All groups share one centre, and each spreads out both ways along 8 directions, with some noise.
In the rows, 128 means zero.
Some rows, each with its group after it:
[109 151 203 165 127  60 159 115  69 185  87 140 106 136]	Z748
[135 129 104 176 144 130 122 188 121 122 153  86 142  96]	Z767
[118 118 147 103 138  97  91 118 121 136 114  94 124 176]	Z374
[118 107 114 183 138 130 154 157 120 142 122 149 108  78]	Z748
[ 76  99 122 144  74 137 122 121 130 161  73 204 122 106]	Z748
[114 111 114  81  74 219 163 123 144 158  84 160 144  98]	Z787
[132 142 153 154  96 143 143 147 130 136  98 144 158 138]	Z767
[104  95  72 194  95  99 120 130 111 136 144 160  74  65]	Z787
[174 167 110 177 142 126 165 186 152 164 160 111 166 112]	Z767
[142 114  86 142 151 117 143 142 104 112 180 132  73 107]	Z374
[165 131 132 105  84 171  83 103 134 123 105  81 157 142]	Z243
[172 111  73 128  92 179 137 161 109  67 177  57  97 118]	Z374
[107 122 133 100  67 107 121  76  98 138 129 191  75 147]	Z767
[ 87 164 155 110 122 104 103 102  46  97 127 174 105 147]	Z748
[133 109 102 117 142 157 112 138 174 138 104 108 153 130]	Z374
[152 119 108 124 187 108 116 131 173 150 139 155 130 151]	Z521
[132 120 141 130 200 123  97 154 157 127 108  98 171 148]	Z521
[149 102  92 106 156 157 134 156 180 132 123 145 141 169]	Z374
[100 148 159 116 181 104 115 113 120 169  94 120 152 118]	Z968
[187 127 161 129 130 141  74 102  71 124 117 183  97 150]	Z243
[141 137  87 121 141 134 130 108 108 124 160 106 100  87]	Z748
[109 105 123 164  74 136 127 142 101 119 118 134 106  99]	Z968
[ 66 124 158 143 152 108  98 118  79 137  63 136 123 106]	Z748
[205 146 120 124 138 182 124 117 159 146 110 113 167 125]	Z243
[ 86 142 159 184 123  89 187 176 125 149 107  86 152 114]	Z243
[ 50 115  69 128 126  98 149 167 180 118 167 122 134 119]	Z243
[115 119  93 120 110 121  99 129 150 156 140 145 128 129]	Z767
[145  91 100 155 167 124 123 142 169 151 118  77 127 108]	Z968
[137 121  92 156 178 131 127 181 117  69 190 116 113 107]	Z243
[150 152 172 124 159 137 145 148 125 131 113  95 162 152]	Z787
[149 154 159 101  50 127 109  85 110 148 116 137 136 175]	Z243
[ 78  98 142 167 124  71 126 127  71 156 122 201  60 108]	Z243
[118  61 121 167 127 124  85 179 160 100 112 126 130 156]	Z968
[108  99 128 151 186 147  96 176 170 111  90 143 179 130]	Z521
[135 124  73 134 135 149 158 111 156 173 128 150 111  69]	Z748
[125 165 158  79  82 110  62  59 145 156 113 105 175 162]	Z374
[145 141 118 114  97 197 170 154 146 124 125 188 154 126]	Z787
[111 122 115 165 119 174 140 176 138 107 106 164 163  97]	Z521
[ 97 120 125 126 224  97 106 143 137 144 119 114 136 113]	Z521
[137 127 148 119 102 161 113 128 112  64 123 141 134 151]	Z767
[123 154 161 148  67 101 134 132  40  96 163 128  87 134]	Z968
[172 138  33 134  38 152  96  97 183 113 171 127 138 113]	Z787
[134 102  91 170 166 132 177 121 138 178 110 119  91  38]	Z767
[140 125 156 169 118 112 190 107  73 141 112 126  75  85]	Z767
[ 76 123 170 159 175 122  87 168  74  90  99  98 149 102]	Z968
[159 155 107 105  29 140 152  70 130 175 134 115 113 122]	Z787
[138 121 106 191 124 133 137 158 157 136 110 145 146  94]	Z787
[112 137 185 139 126  68 130  89 111 209  73  94 127 137]	Z374
[133 139 153 132 147 111 133 121 143 173  93 114 151 142]	Z968
[161 175 124 113 159 120 143 143 119 103 189 183 132 159]	Z968
[128  91  92 105 103 129  89  97 167 154 114  80 117 126]	Z968
[ 88 105 129 170 193 109 123 172 114 123 120 162 119 100]	Z521
[ 87 140 151 166  74  87 127 111  75 149 128 200  97  98]	Z374
[ 89 116 135 123 110  95 123 102 151 192  83  99 133 127]	Z243
[150 101 102 113  63 119 120 105 175 161 130 156 117 177]	Z968
[ 87 175 153 123  73 155 150 142  91 114 116 157 166 124]	Z521
[148 150 139 149  85 166 153 147 142 128 104 139 172 129]	Z521
[128 132 142 149 135  97  92 146 108  96 145 121 129 161]	Z787
[158 149 121 147  98 159 158 143 141 134 132 146 150 122]	Z767
[160 129  89 142  70 168 144 148 136 103 167 136 123 108]	Z748
[121 126 144 111 135 122  85 138 138 114 117 126 156 169]	Z767
[111 143 132 148  66 153 128 164  72  62 158 153 122 123]	Z521
[ 60 110 170 142 150  91 109 131 113 173  64 141 137 126]	Z521
[116 101  95 154 130 134 117 127 168 162  95 141 137  93]	Z787
[159 160 110 120 132 127 154 134 159 134 156  77 154 136]	Z243
[ 86 152 154 102 124  79  93  85  42 117 132 145  85 148]	Z748
[133 166 135 129 126  86 121 129  87  99 204 219 102 153]	Z374
[139 134 126 143  73 131 108 133  94  97 143  82 120 121]	Z787
[113  80  77 165  61 161 166 152 108 130 122 151  71  76]	Z374
[ 85  82 136 100  83 125  40 116 141 121  99 101 142 167]	Z748

New rows. What belongs after each?
[146 117  93 138 116 154 135 144 160 130 135 152 136 123]	Z968
[137 154 177  86  80 183 171 136  85 123 120 124 137 146]	Z787
[ 84 110 175 196 166  81 128 185  70 101 118 115 111 115]	Z243
[128  89 144 185 202  96 111 176 120 118 116  47 120 106]	Z968
[ 72  95 115 169 131 112 140 152 138 155  94 118 123  81]	Z243
[ 65  87 185 130 186 110 108 157  73 129  86 103 109 114]	Z787
[170 144 149  80  74 155  62  90 116 113 121 167 141 193]	Z243
[101 147 144 162  88 114 154 185  98  79 160 183 130 156]	Z243
[129 150 100 174 108 180 177 150 101 115 112 175 131  53]	Z748
[177 126 102  98 128 153  67 116  97  70 187 151 101 152]	Z243
[120 146 129 144 128 117 138 151  77  94 172 131 105 115]	Z521
[172 114  54 129 113 174 157 117 211 183 132 114 142  81]	Z748
[147 172 156 113 147 106 138 121 112 137 146  99 143 156]	Z521
[146 126 117 103  76 145 104  92 127 146 121 174 117 142]	Z243
[133 153 157 125 103 103 124 131  97 113 149 126 127 170]	Z243
[106 111 158  97 178 154 162 145  97 148 109 125 115 109]	Z787
[150 203 147 124 104 141 183  99  90 163 127 128 142  89]	Z968
[132 134 129 120 139  96 130 107 138 169 125  89 125 133]	Z243
[127 146 162 115 169 119  77 130 162 125 105 115 194 165]	Z374
[ 96 144 140  77 117 118  94 101 151 156 108 161 159 175]	Z521
[161 174 105 127  95 151 166 130  99 110 180 107 120 105]	Z521
[103 115 140 133  79 122 122  96 132 183  74 172 122 127]	Z243
[115 122 147  84 173 105  92 108 143 152 113 114 137 169]	Z787
[111  93 136 133 181 103 104 108  94 110 115  55  85  91]	Z767
[107 122 113 106 110 117 120  82 143 187 106 149 116 113]	Z968
[ 99  97 104 157 150  87  66 149 115  90 154 154 102 133]	Z787
[155 137  99 143  91 171 124 156 134  95 151  96 149 108]	Z767
[155 139  92 104 148 140 139 109 197 173 123  61 162 116]	Z243
[144 170 110 107  72 123 157  84  95 152 166 161  97 115]	Z968
[119 111 115 168 112 133 137 132 145 165  86 125 134  86]	Z787
[121 124 106 116  57 121  97  87 138 152 119 131 117 133]	Z787
[ 91 173 119  69 165 112 101  68  83 125 122 199 114 143]	Z748
[149 182 126 122  91 156 158 118 102 116 135 172 143 132]	Z748
[107 116 152 114 131 147 137 145  76 108 133 114 104 118]	Z787
[129  88 107 138 146 115 120 130 179 176 115 108 132 113]	Z748
[189 174 136 105  56 177 134 111 150 132 122 122 175 167]	Z243
[ 86  99 143 139  97 104 109 105  98 148  94 133  96 113]	Z767
[113 121 128 142 187 118 112 153 129 120 123 160 137 133]	Z748
[ 68 111 143 138 105 122 101 117 102 142  73 166 123 114]	Z748
[111 114 110 130 106 104 104 110 114 137 138 133  94 119]	Z787
[127  88 139 157 133 110  93 180 140 103 150 111 130 156]	Z748
[140 131 122 208 123  76 111 134 170 168  96 140 156 123]	Z787
[ 87  82 122 129 178 143  93 141 165 152  70 121 157 109]	Z787
[198 166 129 111  96 146 135 126 155 118 156 138 159 182]	Z521
[191 127 116 159 121 144 138 146 140 113 147  80 131 121]	Z521
[ 99 131 162 134 152 106 103 126 104 135  89 126 138 143]	Z748
[104 153 147 131 148  74 105  72 148 204 104 165 147 104]	Z374
[134 167 160 164 109  74 153 114  55 138 169 133  84 108]	Z374
[230 146 129 133 188 140 123 103 108 150 145 115 108 113]	Z243
[121 126 140 167  73 154 101 172  81  62 134  76 140 116]	Z767
[107 124 183 106 174 117 102 150 102 114 109 104 144 169]	Z787
[181 143 110 183 166 145 195 180 154 140 156 153 139  96]	Z748
[121 127 171  93 112 119 136  71 131 151  73 190 123 168]	Z767
[150 146 109 197  96  62  91 142 103  87 184 132 105 141]	Z787
[ 92 132 105 145  82 132 153 165 140  98 148 141 144 125]	Z243
[115 111 127 217 159  67  82 173 103  88 145 112 117 117]	Z787
[141 147 105 127 154 121 158 143 177 147 146 108 155 129]	Z243
[157 157 105 161 136 162 166 167  98  89 172  69 129  68]	Z521
[133 127 157 102 160 177 156 151 151 151  87 130 175 134]	Z787
[ 94 119 128  97  51 126  55 114 135 136 110 117 149 167]	Z767
[123 138 124 134 144 161 120 130 122 129 103  67 161  74]	Z968
[130 160 133 168 143 110 130 129 111 123 160 158 132  79]	Z374
[135 114 132 179 121 121 138 164  99 107 142 109 106 111]	Z968
[107  97 150 113 143  88  67 121 135 137 119  81 124 164]	Z748
[134 119  99 111 104 171 105 120 158 114 117 118 148 119]	Z767
[109 141 116 140  67 165 124 121  83 102 108 141 123  94]	Z748
[158 133 136 139 134 122 108 155 103  81 174  51 122 141]	Z748
[112 111 140 115 163 153 138 138 151 164  84 125 150 116]	Z787
[ 76 108 108 143 157 146 116 156 121 119 110 126 139  76]	Z521
[ 81  97  66 105  76 138 104 111 157 135 140 187 107 116]	Z243
[128 165 176 120 187  75 110 112  78 133 125  84 126 159]	Z748
[116 109 155 145 147  85 106 115 113 160  97  52 115 125]	Z968
[ 94 142 100 116  91 134 139 121  90 126 158 159 102  93]	Z521
[122 132 194 113 171 145 128 154 121 130  81  94 172 157]	Z787
[156  99 147 142  89 146  83  91  63 147  92 175  78 100]	Z243
[168 158  96 158 118 170 172 154 107 103 166  66 130  63]	Z521
[152 144 139 140 162 132 139 146 160 139 117  72 172 131]	Z243
[ 91 110 126 175 116 116 151 142  96 150 102 184  97  84]	Z748
[111 126 146 133 140  91 102  96 117 169 108  73 123 100]	Z374
[156 124 111  99 133  93  93 122 124 107 203  97  97 169]	Z748
[139 119  82 159 119  96  66 132 130  83 176 102 113 126]	Z787
[158 122 152 168 159  94 137 152 126 138 129 144 118 152]	Z521
[121 125 157 120 144  80 106 124 139 156 126 143 129 177]	Z748
[173 107 144 165 187  74 117 137 127 143 143  85  97 143]	Z521
[211 118  97 138 120 119 159 160 204 151 209 116 129 164]	Z748
[129 129 103 154 166  80 134 139 140 204 140 115 118 105]	Z767
[131 154 157 138 122 123 118 131  73  99 128  78 124 126]	Z748
[ 63  96 123 139  66 114  95 127  97 119 118 139 100 118]	Z243
[182 149 174 171 167 119 135 149  74 116 132 112 120 129]	Z243
[132 166 142 144 170 103 120 138 139 130 152 197 158 131]	Z374
[157  83  82 117 214 131 142 147 175 161 116  58 111 133]	Z374
[109 105 108 150 168  39  41 112 121 118 159 101  95 146]	Z787
[119 128 146 155 153 144 112 169 115  98 109 108 161 115]	Z968
[157 133 141 169 135 146 191 123 104 126 112 119 104  79]	Z767
[153 151 108 189  93 133 142 192 111 135 163  64 145  89]	Z767
[213 140 134 138 160 164 111 125 113 124 129 108 132 118]	Z243
[132  84 123 150 112 124  86 145 133 107 118  44 118 126]	Z968
[139 107  82  91 109 164 110 115 184 149 112 106 145 136]	Z374
[151 101 108 114 139 115 102 146 186 133 165 145 140 177]	Z748
[138 119 120 186 142 132 142 156 130 134 111  83 136  77]	Z787
[131  96  99 164  76 183 122 156 155 115  95  92 149  91]	Z968
[158 142 158 189  69 106 174 157  69 115 149 118  92 126]	Z968
[214 158 119 142 161 149 149 134 118 122 165 128 123 115]	Z243
[ 52 109 122 141  61  91 149 113 130 182  98 153 106 112]	Z243
[136 106 101 144 139 134 135 118 160 173 101 110 131  89]	Z521
